The first 8 rows are patterns. Each new row is the sum of 2 different patterns, raised or lowered, with some noise. Before adding, each is slid sideways (what falls off one end comes back at the other) and multiplied by a number that may be negative. Names go in the order of the patterns.
Some rows, each with the names of its patterns after it:
[ 0.83 -0.86 -2.20 -2.23 -1.37 -0.24 -2.20 -0.44  3.30  0.31 -0.88  0.06
  0.17  0.14 -0.53  3.03  1.34  1.05  0.69 -1.97 -1.78 -0.68 -0.80 -0.33
 -0.22  1.59 -0.42 -2.13 -0.90 -1.02  0.75 -0.95] : L
[ 1.78  2.20 -0.68 -0.24 -1.32  1.78 -0.02 -2.49  2.24 -1.46 -1.88 -2.03
  0.28  1.00  1.79 -0.16  0.03  2.61 -0.77 -0.07  1.00 -1.45  1.15 -1.44
 -0.83 -1.41  2.09 -1.01 -1.42  0.61  0.33  0.30] : M
[ 0.64 -0.45 -3.62 -1.54  1.44  0.23 -0.45 -0.35  1.44  1.80 -1.08 -0.30
 -1.47 -2.22 -0.99 -2.58  1.67  1.99  1.60 -0.14  0.02 -2.25  0.37  0.08
  1.73  2.27  2.96  0.45  1.28 -0.74  1.73 -1.28] : E
[ 0.03 -0.87  0.58 -1.40  0.42  1.86 -0.83  1.46 -0.05  0.96  3.52  0.81
 -2.60 -0.50 -2.48 -4.06  0.98  0.18 -1.20  0.32  2.05  0.16  1.24 -2.18
  2.69  0.48  2.67 -1.54  1.31  1.64  0.50  1.30] : G
[ 1.10  0.34 -0.35  2.45 -0.57  1.90  0.11  0.28  0.10 -0.35  1.13 -2.09
  0.55 -0.36 -1.29 -1.64 -0.19 -0.76  0.84  0.35  1.97 -2.42 -0.40 -0.67
 -0.71 -1.18  1.26 -1.26  0.52 -1.72 -0.44  2.20] : C
[-0.67  1.89  0.54  0.54  2.28 -0.12 -0.74  0.57 -2.34 -1.29 -2.24  2.26
 -0.78 -0.44 -2.03 -0.89  1.04  1.14  1.25  3.37  2.16 -3.95 -0.95  3.00
  1.88 -1.10  0.93  2.05  1.76  2.75  2.62 -0.83] : U
[-2.14 -0.46 -1.65  0.89  0.01  0.68  2.20  0.85  1.04 -0.26 -0.43 -0.27
 -0.90  1.47  1.69 -1.80 -0.65  0.37  1.25 -1.83  2.26  2.74 -1.87  1.20
 -0.78  0.75  1.28  1.37  1.70  2.69  1.80  1.36] : N
[ 0.09 -1.18  0.21  1.35  0.59 -0.97  0.45 -0.45  1.79 -0.28  0.56 -1.69
  2.11  0.71 -0.46 -1.32  1.56 -0.70 -0.24 -0.19  0.52 -0.55  0.29 -0.52
 -1.03  1.84 -1.09 -1.98  1.57  0.67 -0.49  1.02] : P

New rows, each followed by the names of its patterns:
[-0.11 -3.37 -1.92 -0.51  0.23 -0.07  0.26 -1.31 -2.08 -1.16 -2.70 -0.57
  1.14  2.27 -0.14  0.12 -2.94  0.34 -1.42  1.05  2.62  3.23  0.71  0.47
  0.51  0.76 -4.18 -0.70 -0.50 -3.55 -2.08  0.22] : L E
[4.92 5.38 3.24 2.28 1.12 5.39 3.63 2.34 6.61 2.89 3.49 0.66 2.38 3.23
 4.86 3.22 4.99 5.45 2.63 2.39 2.80 0.78 4.04 1.54 3.19 1.16 6.03 2.29
 2.69 6.17 4.80 2.75] : M E
[ 2.44 -1.90 -0.23  2.67 -0.23  2.04  1.98  3.03  3.18  1.10 -2.98  1.21
 -2.01 -5.37  2.86 -0.40 -2.04 -0.60  2.60  1.17  2.80 -1.81  2.98  2.79
  2.36 -1.07  2.19  0.95  1.66  0.71 -0.08 -1.53] : M G
[ 0.10  1.29 -1.45  2.19  4.56 -1.01  1.44  2.26  0.06 -0.69 -0.89 -2.40
 -1.56  1.26  4.55  1.07  3.30  0.83  0.25  1.37  0.43  1.00  2.81  3.19
  3.99  0.49  3.23  0.95  1.88  4.19  1.96  0.86] : U N
[-0.43 -1.56  0.72 -0.64 -1.49 -0.82  1.50 -0.37 -0.47 -2.38 -0.18 -3.87
 -0.71  0.43 -1.00  0.21 -0.56 -2.54 -0.72 -2.47 -1.25 -1.66 -3.27 -0.55
 -0.97  0.38 -3.40 -0.44 -2.60 -2.33 -1.73 -1.59] : C N
[-2.31 -0.33 -0.44 -0.46 -1.62 -3.22  0.14 -2.45  0.58 -0.80 -0.88 -0.63
 -2.65 -1.63 -1.86 -0.38 -1.68 -3.31 -1.30 -3.33 -3.97  0.78 -2.00  0.70
 -3.99 -2.44 -3.01 -3.15 -4.16 -1.76 -3.34  0.96] : C N
[ 3.85  2.22 -0.61 -2.66  1.88  0.45  1.98  3.91  2.47 -0.25  1.47 -2.37
  0.43 -2.89  2.60 -0.83 -3.52 -3.04  0.56  1.13  0.48  0.87  3.93  3.43
 -4.25 -1.06  1.28 -0.07 -1.65 -1.07  3.39  3.33] : E U
[ 1.39 -0.55 -0.22 -1.36  2.18 -1.53  0.91 -1.81  0.95 -0.15 -1.42 -0.88
 -0.85 -0.66 -1.30 -1.67 -1.47 -1.27 -1.07 -0.38 -1.39  2.05 -3.18 -2.42
 -0.03 -0.77 -1.97  0.90 -1.58 -1.30 -1.78 -0.01] : C P
[ 0.99  1.90 -0.49  2.32  2.06  3.49  0.22  2.23 -0.13 -0.13  0.84  2.47
 -0.03  2.76 -0.64  0.04  3.13  0.53  0.56 -0.72  4.48  0.02  2.32 -0.04
  0.70  1.50  1.17  2.69  1.05  2.57 -1.68 -0.82] : C U
[-1.95  1.72 -0.02 -0.22  1.05  1.14 -2.33 -1.33 -1.94  3.65  0.60 -0.85
  1.75 -0.98 -1.77 -3.26 -0.16  0.30  2.24  0.36  0.60  3.53 -1.55 -1.26
  2.58 -0.58  1.04 -1.96  0.89 -2.73  0.31  0.76] : M N
[-5.03 -6.32 -1.03 -4.98 -6.05 -5.94 -4.81 -4.21 -1.67 -3.17 -4.59 -1.66
 -4.50 -4.74 -2.47 -4.08 -2.86 -3.12 -3.22 -3.16 -3.17 -3.92 -4.17 -1.91
 -2.51 -3.60 -3.06 -2.48 -5.78 -4.80 -2.18 -1.61] : M U
[ 0.71  0.29  1.35 -1.19 -0.97 -0.75  1.15 -3.28  0.38  1.24 -1.21  0.28
 -0.01 -0.13  2.70  0.94 -4.31 -0.10 -0.88 -5.25 -0.15  0.24 -2.33 -0.22
  2.19 -0.52 -0.68 -2.84  2.38 -0.52  2.07 -3.38] : G P
[-0.14 -0.48  2.59 -2.99 -4.27  0.07 -1.86  0.24 -3.28 -1.32 -1.82 -3.02
 -2.12 -3.32 -1.00  2.08  0.63 -0.54 -0.63  0.37 -1.56 -3.01 -1.78 -3.02
 -2.12  0.27 -0.05  1.34 -3.31 -2.28  2.89 -1.54] : M N
[-0.41  2.06 -0.71 -2.56  0.05 -1.82  2.08  1.99  2.57 -0.32  0.49 -2.67
  2.46 -0.63 -1.30  2.25 -3.77 -3.14 -2.78  0.29 -1.43  2.07 -2.24 -0.12
  2.09 -1.18 -0.02 -0.12 -0.07  0.07 -1.41  0.03] : M C
[ 0.92  2.23  4.18 -2.79 -0.43  0.77  0.09  1.45  2.64  0.67  3.07 -0.51
  0.75 -2.40  2.39  2.05  0.49  1.52 -0.70  1.86  0.46  1.23  3.96  2.90
  1.08  1.58  1.94  1.43 -2.94 -1.58  1.39  2.67] : L G
[-4.53 -2.42 -0.67 -2.86 -3.30 -0.07  0.17 -4.27 -0.79 -3.14 -1.33 -0.25
 -3.06  0.31  1.71 -2.39 -1.92 -3.51 -3.56 -3.74 -0.43 -2.38 -2.95 -0.83
 -0.87 -1.79 -2.10 -4.24 -2.18 -3.76  0.39 -2.88] : N P
[ 0.61  0.06 -2.19 -0.94  0.22 -4.64  0.27 -0.61 -1.43 -0.91  0.88 -2.54
 -1.66 -2.13  1.03 -1.21 -2.85 -4.03 -1.31 -1.63 -1.79 -3.02 -3.71 -0.83
 -0.19 -2.85 -0.24 -1.89  0.76 -2.14 -0.43 -0.31] : C P
[ 0.31 -0.96 -0.37 -0.62 -2.02  3.93  1.22 -0.12  2.04  2.38 -0.63  2.16
  1.04  0.34  1.30  4.49  3.47  0.09  2.52  2.86  1.75  3.34 -0.18  1.88
  0.71 -4.07 -1.70  4.34  2.43 -3.76  0.25  0.50] : C U
[ 1.90  1.25  0.66  1.02 -0.50  0.40  0.08 -2.38  1.59  2.42 -0.61  2.29
  0.36  0.08  3.74  1.82 -1.99 -0.92 -1.94 -4.08  2.55  0.11 -0.72 -0.83
  3.41  0.75  1.12 -3.04  3.81  0.13  2.64 -1.57] : G P
[-2.72 -2.09  2.61 -2.00  1.39  0.60  0.25 -1.27 -2.07 -3.18 -1.14 -1.11
  0.01  0.79  1.23 -1.23  0.53 -1.13 -0.89  0.20  0.05 -1.02  0.78  0.89
  0.13 -1.49 -1.39 -0.05 -0.72  0.01 -0.68  1.89] : M N
[-3.06 -5.40 -4.65 -3.84 -5.56 -4.10 -4.68 -4.33 -3.82 -2.30 -1.29 -5.94
 -5.50 -4.99 -5.16 -3.47 -1.44 -4.25 -2.28 -4.01 -3.56 -7.32 -3.52 -4.22
 -1.44 -4.22 -3.36 -4.69 -4.19 -3.41 -4.02 -1.80] : E U
[ 1.71 -2.19  0.25  1.26  1.11 -2.52  0.14 -0.93 -4.02 -2.56  3.17  0.63
 -0.40 -0.49 -1.04 -0.49 -2.20 -1.39 -2.22 -3.11 -0.29 -3.25 -0.82  0.26
 -0.14 -0.22 -1.21 -1.92 -1.32 -2.65 -1.09  0.24] : L E
[-1.35 -0.20 -0.86 -2.07 -0.18 -1.11  0.04 -3.27  0.60  0.79  0.57  2.67
  0.06 -0.77 -1.58  0.34  1.40  0.15 -0.81  0.47  1.57  0.70 -1.79 -0.28
  1.67 -1.90 -2.10 -1.72 -0.04 -3.20 -0.22 -1.78] : L E
[ 0.28  0.94  1.94 -0.68 -0.47 -2.78  0.23 -1.50 -1.95  0.07 -0.07  1.55
  1.15  0.20 -1.50 -1.10 -0.64  0.81  0.55 -3.11  0.05 -3.23 -2.82 -2.17
 -1.56  0.29  4.04 -0.21 -0.84  2.21 -0.61 -0.17] : L M
[ 0.69 -2.91 -2.80  1.57 -1.46 -2.22 -2.12 -2.00 -2.75  0.21 -0.70 -2.76
  0.77 -1.60 -3.40  0.89  0.53 -1.58  1.89  0.40  0.29 -1.84  1.08  0.32
  0.33  0.31 -1.48  0.24 -1.43 -2.39 -3.35  3.93] : U P
[ 1.11 -1.69 -1.12 -2.26  0.50  0.15 -0.02 -1.59 -0.87  1.62 -2.23 -0.43
  2.96 -1.17  0.26 -1.37 -0.67 -1.27  1.21  1.03 -0.35  0.96  0.39 -0.98
  0.26  1.35 -1.18 -0.68 -1.19  2.44 -0.27 -3.25] : L M
[-1.12  2.14 -0.83  1.33 -0.71 -1.43  1.07  0.20 -1.46 -0.30  1.62 -0.41
 -1.04  1.11  0.02  0.98  1.97  0.58  0.53  1.33 -1.95  0.71  0.44 -2.36
  1.70 -0.24 -1.45 -2.49 -0.03  1.63  1.07  0.37] : M P
[-1.33 -0.23 -0.32  0.20  0.98  1.79 -0.05 -3.68 -1.62 -2.66  0.47 -1.40
  0.56  0.05 -1.73 -1.77 -1.88 -0.99 -2.42 -1.19  2.98  0.68 -2.51 -0.78
  0.08  0.32 -2.22  3.28  2.06 -1.07  0.61 -2.70] : L N
[ 3.19  0.84  0.22 -2.08  0.00  2.27  2.26  0.25  1.80  2.43 -1.15  0.71
 -0.47 -2.13 -0.18  0.33 -1.19 -1.43  0.82 -1.28 -0.25  1.45  1.26  2.87
  3.04 -0.49 -0.92  2.11  0.55  1.19  1.01 -0.71] : M U
[-1.20  0.10  2.78 -0.47 -0.99 -0.63 -0.81 -0.25  1.21  1.52 -0.82  0.68
 -1.62  0.22 -0.29 -2.56  2.29 -1.93 -1.33 -2.57 -1.11 -0.46  0.81 -0.37
 -1.38  1.88  1.02 -0.09  0.12 -1.44  1.01 -1.25] : L M
[ 1.03 -1.44  1.27  0.28  0.79  0.83 -0.03  0.43 -0.71  1.20  0.82  1.64
  0.06  0.88  0.78  1.70 -1.82  1.71  0.57  0.98  1.49  0.25  1.36  2.11
  0.22  2.44  1.58  2.83  1.65 -2.77 -0.78 -1.12] : C N
[ 2.13  0.03 -1.83  1.94  2.81  0.25  0.97  0.18 -0.57  0.23  1.21 -1.48
  1.36  1.42 -1.81  2.62  1.71 -0.09  0.36  1.88 -1.94  1.02  2.48 -0.09
 -1.11 -0.36  0.35 -1.56  1.47 -1.38  1.61 -1.36] : M P
[ 2.24  2.79  3.00 -0.12  1.97  0.74  0.83  0.22  2.41  3.02  1.66  3.07
  0.43 -0.02  0.65 -1.66  1.11  0.71  0.28 -0.29  0.62  0.63 -1.58  3.41
  3.88 -0.54  3.88  1.03 -1.17  1.14  3.62  3.25] : U N
[-0.21  1.29  1.34  2.31 -3.28  1.94  3.07 -1.54 -0.91  0.24 -2.03 -1.68
  1.90  0.05  0.04 -1.83  0.90  1.81 -1.43 -0.49  1.87  1.41  1.20 -2.49
 -2.08  0.71  1.32 -3.38  1.34  0.42 -0.36  0.67] : M P
[ 0.76  2.38 -0.49 -1.36 -1.42 -1.88 -0.47 -0.34 -0.49 -1.93  1.57 -0.27
 -2.82  0.56 -1.96  1.15  0.52 -3.01 -0.23 -1.03 -1.58 -2.00 -1.02 -2.06
 -1.19 -3.44 -1.12  2.05 -0.94  3.74  2.43 -1.06] : G C
[-3.43 -0.14  2.24 -2.45  0.95  2.85  1.19  0.21 -2.10 -1.81  1.87  0.77
 -2.15  0.70  1.84 -1.26  2.78 -0.90  1.71  0.99  1.26 -1.01 -0.09  1.87
 -0.70 -1.00 -1.30 -1.69 -2.61  1.28  0.51  2.86] : M C
[-0.85 -2.42  1.95 -2.60  1.65 -0.91  0.49 -0.63  1.70  1.23 -1.22  1.09
 -1.23 -0.77 -2.64  0.39 -0.14  0.49 -1.18 -1.90  2.35 -3.03  0.04 -0.02
  1.60 -1.50 -0.72 -2.04  1.25 -2.40 -3.47 -0.22] : M C
[-3.87 -3.51  0.07 -2.74 -2.43 -3.27 -4.75 -4.39 -6.36 -2.05 -4.24 -3.18
 -4.14 -3.36 -1.52 -3.22 -3.24  0.54 -0.94 -6.21 -4.62  0.70 -3.16 -5.88
 -0.77 -2.47 -1.13 -1.49 -2.08 -4.59 -4.67 -3.65] : U N
[-2.26  1.15 -1.13  1.52 -0.80  0.74  3.02  1.79 -0.31 -1.42  1.25  1.80
 -2.27 -1.71  1.46 -0.53  1.22  2.62  0.75  1.42 -1.81 -0.95 -1.60  0.68
 -1.08  2.10 -0.57  1.14 -2.97 -2.30 -2.31  0.62] : E P
[-0.06 -0.19 -0.14 -1.31  1.37  0.69 -0.15 -1.10  0.48 -0.50  1.99 -0.02
  0.15 -0.29  0.26 -3.40 -0.85  3.50  0.05 -2.13 -1.58 -0.41 -1.90 -0.69
 -1.30 -1.15 -2.94  0.67  1.94 -2.66  0.57  1.06] : M U
[ 2.35  0.41 -4.60 -1.86  1.21 -2.90 -2.96 -2.21 -3.79 -3.04  0.35 -0.66
 -3.46 -1.91 -0.88 -3.34 -0.66 -1.58 -1.39  0.34  1.11 -0.51 -3.37 -0.30
  0.16 -0.52  0.10 -1.88 -1.91 -2.44 -3.31 -3.17] : U P
[-3.67 -2.68 -3.17 -3.04 -3.72 -1.46 -2.99  0.03 -4.35 -4.30 -1.59 -2.24
 -3.57 -2.27 -4.60 -2.69 -0.93 -1.48 -1.05  0.96 -2.02 -4.10 -0.71 -0.96
 -5.06 -2.91 -2.85 -1.58 -4.19 -1.62 -4.10 -2.55] : G P
[-1.21 -5.99 -3.80 -1.17 -3.20 -2.98 -1.51 -1.69 -2.55 -3.65 -1.84 -3.61
 -3.42 -4.65 -3.95 -1.81  0.48 -3.33 -3.19 -2.05 -2.82 -3.47 -1.95 -1.26
 -0.83 -0.78 -1.81 -1.71 -2.48 -0.57 -4.67 -1.11] : E P
[ 0.39  3.19  1.87  0.09 -0.44  1.26  0.73  0.32  0.26  4.90  1.71  2.82
  4.31  3.66 -0.68  1.82  3.64  3.92  1.63 -0.03  4.60  2.14 -0.26  3.18
  3.25  3.57 -0.24 -0.63  0.53 -1.24  0.13  2.56] : L E
[-2.17 -4.94 -3.51 -1.43 -3.34 -3.35 -3.59  2.44 -2.03  1.43 -2.80 -1.66
 -2.49 -4.65 -1.45 -4.87 -1.27 -1.91 -2.95 -2.63 -3.35 -4.15  0.54 -0.99
 -0.39 -5.41 -0.35 -4.80 -5.37 -1.20 -2.05 -2.39] : C N
[ 0.03  0.95  2.21 -0.49 -0.75 -2.36 -1.09 -1.11 -3.53  0.70  0.49 -2.90
 -0.31 -1.55  1.01 -1.90  1.79 -0.26 -1.73  0.96 -2.05 -0.72 -0.07 -1.19
 -1.20  1.57  0.60  1.18 -3.79 -1.35 -0.58 -1.88] : M N
[-0.90  2.83 -3.27 -1.21  0.56 -1.68 -0.22  1.54 -1.85 -2.24 -0.79 -1.89
 -1.01  0.67  4.52  0.12  1.64 -1.83  1.73 -0.50 -4.27  1.66 -2.16 -1.22
 -1.51  0.63  2.01  0.66 -1.57  2.06  3.42 -0.86] : M N
[-2.70 -2.68 -0.93 -1.71  1.12 -1.50  1.25 -1.57 -1.33 -3.56 -0.46 -1.45
 -0.59 -2.36  0.69 -0.59  0.52  3.79  2.22 -2.40 -1.18  1.39  0.79 -1.70
 -2.45  2.15 -1.29 -0.12  3.34  0.28  2.91 -2.41] : E N
[ 1.20  0.35 -2.94 -1.68 -1.51  0.32 -1.01 -0.28 -0.71  0.59 -1.47 -1.57
 -2.39  1.04 -1.94 -0.28 -1.37 -1.95 -2.79 -1.47 -1.24 -3.01  0.42  0.95
 -1.96  0.07  0.21 -1.03  0.40 -0.93  0.56  0.60] : L P
[ 0.37  0.03 -1.15  0.17 -2.02  0.85 -2.12 -0.49  0.20 -0.73 -0.16  0.83
  0.06 -0.11  1.48  0.38  0.06 -1.85  1.43 -0.61 -0.55  1.39 -0.97 -2.89
 -0.06  0.43 -0.02 -0.02  1.04 -0.79  1.55 -0.90] : M P
[-0.49  0.62 -1.28  2.04 -1.80 -0.60 -1.08  0.63 -1.95  0.76  0.23  1.03
  0.02 -2.79 -2.09 -1.21 -1.01 -1.82  0.79 -3.50 -1.31 -0.83 -0.18 -1.75
 -0.42  2.59 -2.41  0.16 -0.28  0.90  0.31  0.59] : C N
[ 0.02  0.39 -0.86 -2.75 -0.73 -2.65 -1.62 -1.72  0.05 -0.08 -0.48 -1.62
 -1.31 -1.71 -0.20 -3.31 -0.41  0.37 -1.64 -2.81 -0.45 -0.12 -2.39 -0.12
  1.01 -2.81 -0.07 -1.05 -1.86  0.24  1.19 -1.11] : N P
[-1.67 -3.76 -2.98 -3.04 -2.40 -1.92 -3.10 -0.43 -1.33 -4.33 -3.24 -2.51
 -2.34 -2.80 -1.07 -2.84 -4.52 -3.99 -2.53 -2.66 -3.29 -3.45  0.20 -2.25
 -1.68 -3.32 -2.36 -1.73 -1.84 -0.99 -0.75 -1.58] : L P
[-1.72  0.51 -2.58 -1.48 -1.57  0.61 -2.94  0.26 -1.71 -1.56 -2.99 -1.19
 -3.81 -0.79 -3.27 -1.12 -0.37  0.67 -1.32 -0.91  3.05 -0.52 -0.49 -1.04
 -0.60 -0.69 -2.36 -1.07 -1.99 -0.27 -0.54 -0.73] : E C
[-1.32 -1.17 -3.02 -1.40 -3.29 -2.29 -2.56 -4.63 -5.66 -0.13 -0.38 -4.20
 -3.38 -0.60 -1.74 -3.52 -1.65 -4.12 -5.76 -3.99 -4.02 -1.29 -0.34 -2.73
 -2.21 -2.93 -3.08 -4.08 -3.06 -0.75  0.82 -1.62] : E P
[ 2.94  0.59 -0.97 -1.08 -1.06 -1.21  2.89  2.34  1.05 -0.23  1.04 -0.86
  1.43  1.68  1.97  3.05  3.21  2.62 -0.54  3.72  2.82  3.75  2.17  2.33
  0.17  1.57 -1.26 -0.03  5.33  2.43 -0.32 -1.24] : C U
[-1.93  0.14 -3.53 -4.15 -1.59 -2.09 -1.25 -0.91 -2.99 -1.08 -2.46 -2.44
 -0.02 -1.06 -0.62 -0.83  0.32 -1.38 -1.72 -2.48 -1.73 -1.48 -0.63  0.53
 -0.10  0.53 -1.48 -3.10 -3.15  0.20 -0.57  0.15] : E N
[ 3.18  2.42 -0.29  2.23 -0.18  1.42  2.73  3.06  1.23  2.26  1.56  2.42
 -1.39  1.32  0.15 -1.32 -0.93  3.01  0.77 -0.48 -0.43  1.51  2.71 -1.16
  0.63  2.10 -0.32 -0.32 -0.94  3.00  2.93  2.25] : L E
[ 0.10  2.64  1.16  0.66 -0.35  1.02 -1.84 -0.84  0.36 -1.83  0.01 -0.03
  0.21  1.34 -1.51  1.87  2.25  0.64 -0.18 -1.55 -2.29 -0.36 -1.53 -0.53
  1.75  1.14 -0.58  1.02 -1.95  1.23  0.72  2.02] : M E
[-1.74 -4.66 -1.57  2.13 -0.79 -1.98 -2.67  0.93 -0.95 -1.26 -3.02 -2.00
 -1.84 -0.46 -0.51 -2.44 -2.05 -2.35 -1.97 -0.66  0.62 -2.13  1.06  1.55
 -0.39 -1.39  0.91  0.82  0.67 -0.71 -2.56 -1.35] : M U
[-0.15 -0.95  1.17  1.64 -0.62  1.56  2.66 -0.84  1.43  0.52  0.02  2.08
  2.83  0.69  1.93  2.16  0.78 -1.06  0.82 -0.68  0.17  0.21  1.55  1.81
  1.34  0.05  0.63 -0.16  1.35 -1.43  1.23  1.72] : N P
[ 1.80  1.67 -4.48 -3.97  1.76 -2.07 -1.61 -2.48 -3.50 -3.58 -1.10 -2.16
 -3.29 -1.76  0.63 -2.07  0.77 -0.62 -0.85  1.05 -1.06  0.84 -2.99  0.41
  0.18  1.42  0.83 -2.31 -2.62  0.04 -2.52 -2.36] : U N
[-2.01  0.72 -0.78  0.05 -2.54  1.05 -1.13 -1.93 -3.30  1.60 -1.50 -1.05
 -1.05 -0.10 -2.49 -0.17 -1.80 -1.17  0.47 -3.54 -3.53 -0.14 -0.57 -2.92
 -0.11 -2.32 -2.38 -1.21 -0.26 -0.53 -2.60  0.35] : C P
[-1.76  2.04  1.36  1.75  0.50  1.41 -0.40 -0.34 -0.75 -0.47 -1.14  1.92
 -0.93  1.82  1.16  0.43  3.45  1.97 -2.26 -0.85 -0.34  1.86 -1.69 -1.73
  0.24  0.13  2.04  3.09  2.03  4.66 -0.04 -3.70] : E U
[-4.44  1.68 -3.71 -3.26 -6.39  0.22 -0.92  1.87 -3.83 -1.45  1.46 -2.46
 -1.33 -1.56 -4.42 -0.90 -5.02 -2.98 -2.25 -1.11 -1.92 -3.99 -0.94  1.21
 -1.23 -3.01 -0.59 -5.22 -6.00 -2.67 -0.67 -3.47] : M G
[-1.99 -1.63 -0.25  0.50  1.45  0.22  0.54  0.18  4.04 -1.98 -0.35  1.54
  0.56  0.09 -0.01  0.07 -0.43  1.58  0.11 -1.02  1.50  1.72 -0.87  2.71
  4.01 -1.46 -0.03  0.00  0.95  0.21 -0.38  2.19] : M P
[-2.43 -4.62 -1.88 -4.11 -2.31 -2.12 -2.24 -0.99 -2.11 -3.00 -3.77 -2.88
 -1.96 -4.50 -5.43 -3.46 -3.37 -2.54 -5.65 -1.12 -3.25 -6.40 -3.27 -4.62
 -1.50 -1.09 -1.92 -1.23 -0.80 -1.68 -3.49 -5.23] : L N
[-1.30 -3.61 -3.53 -3.46 -4.64 -2.96 -1.16 -1.89 -0.97  2.05 -3.82 -2.57
 -3.07 -1.48 -3.78 -3.06 -4.55  0.42 -5.41 -3.18 -4.82 -1.05 -3.97 -3.67
 -3.53 -4.52 -1.25 -2.56 -4.52 -0.34 -2.42 -4.56] : G P
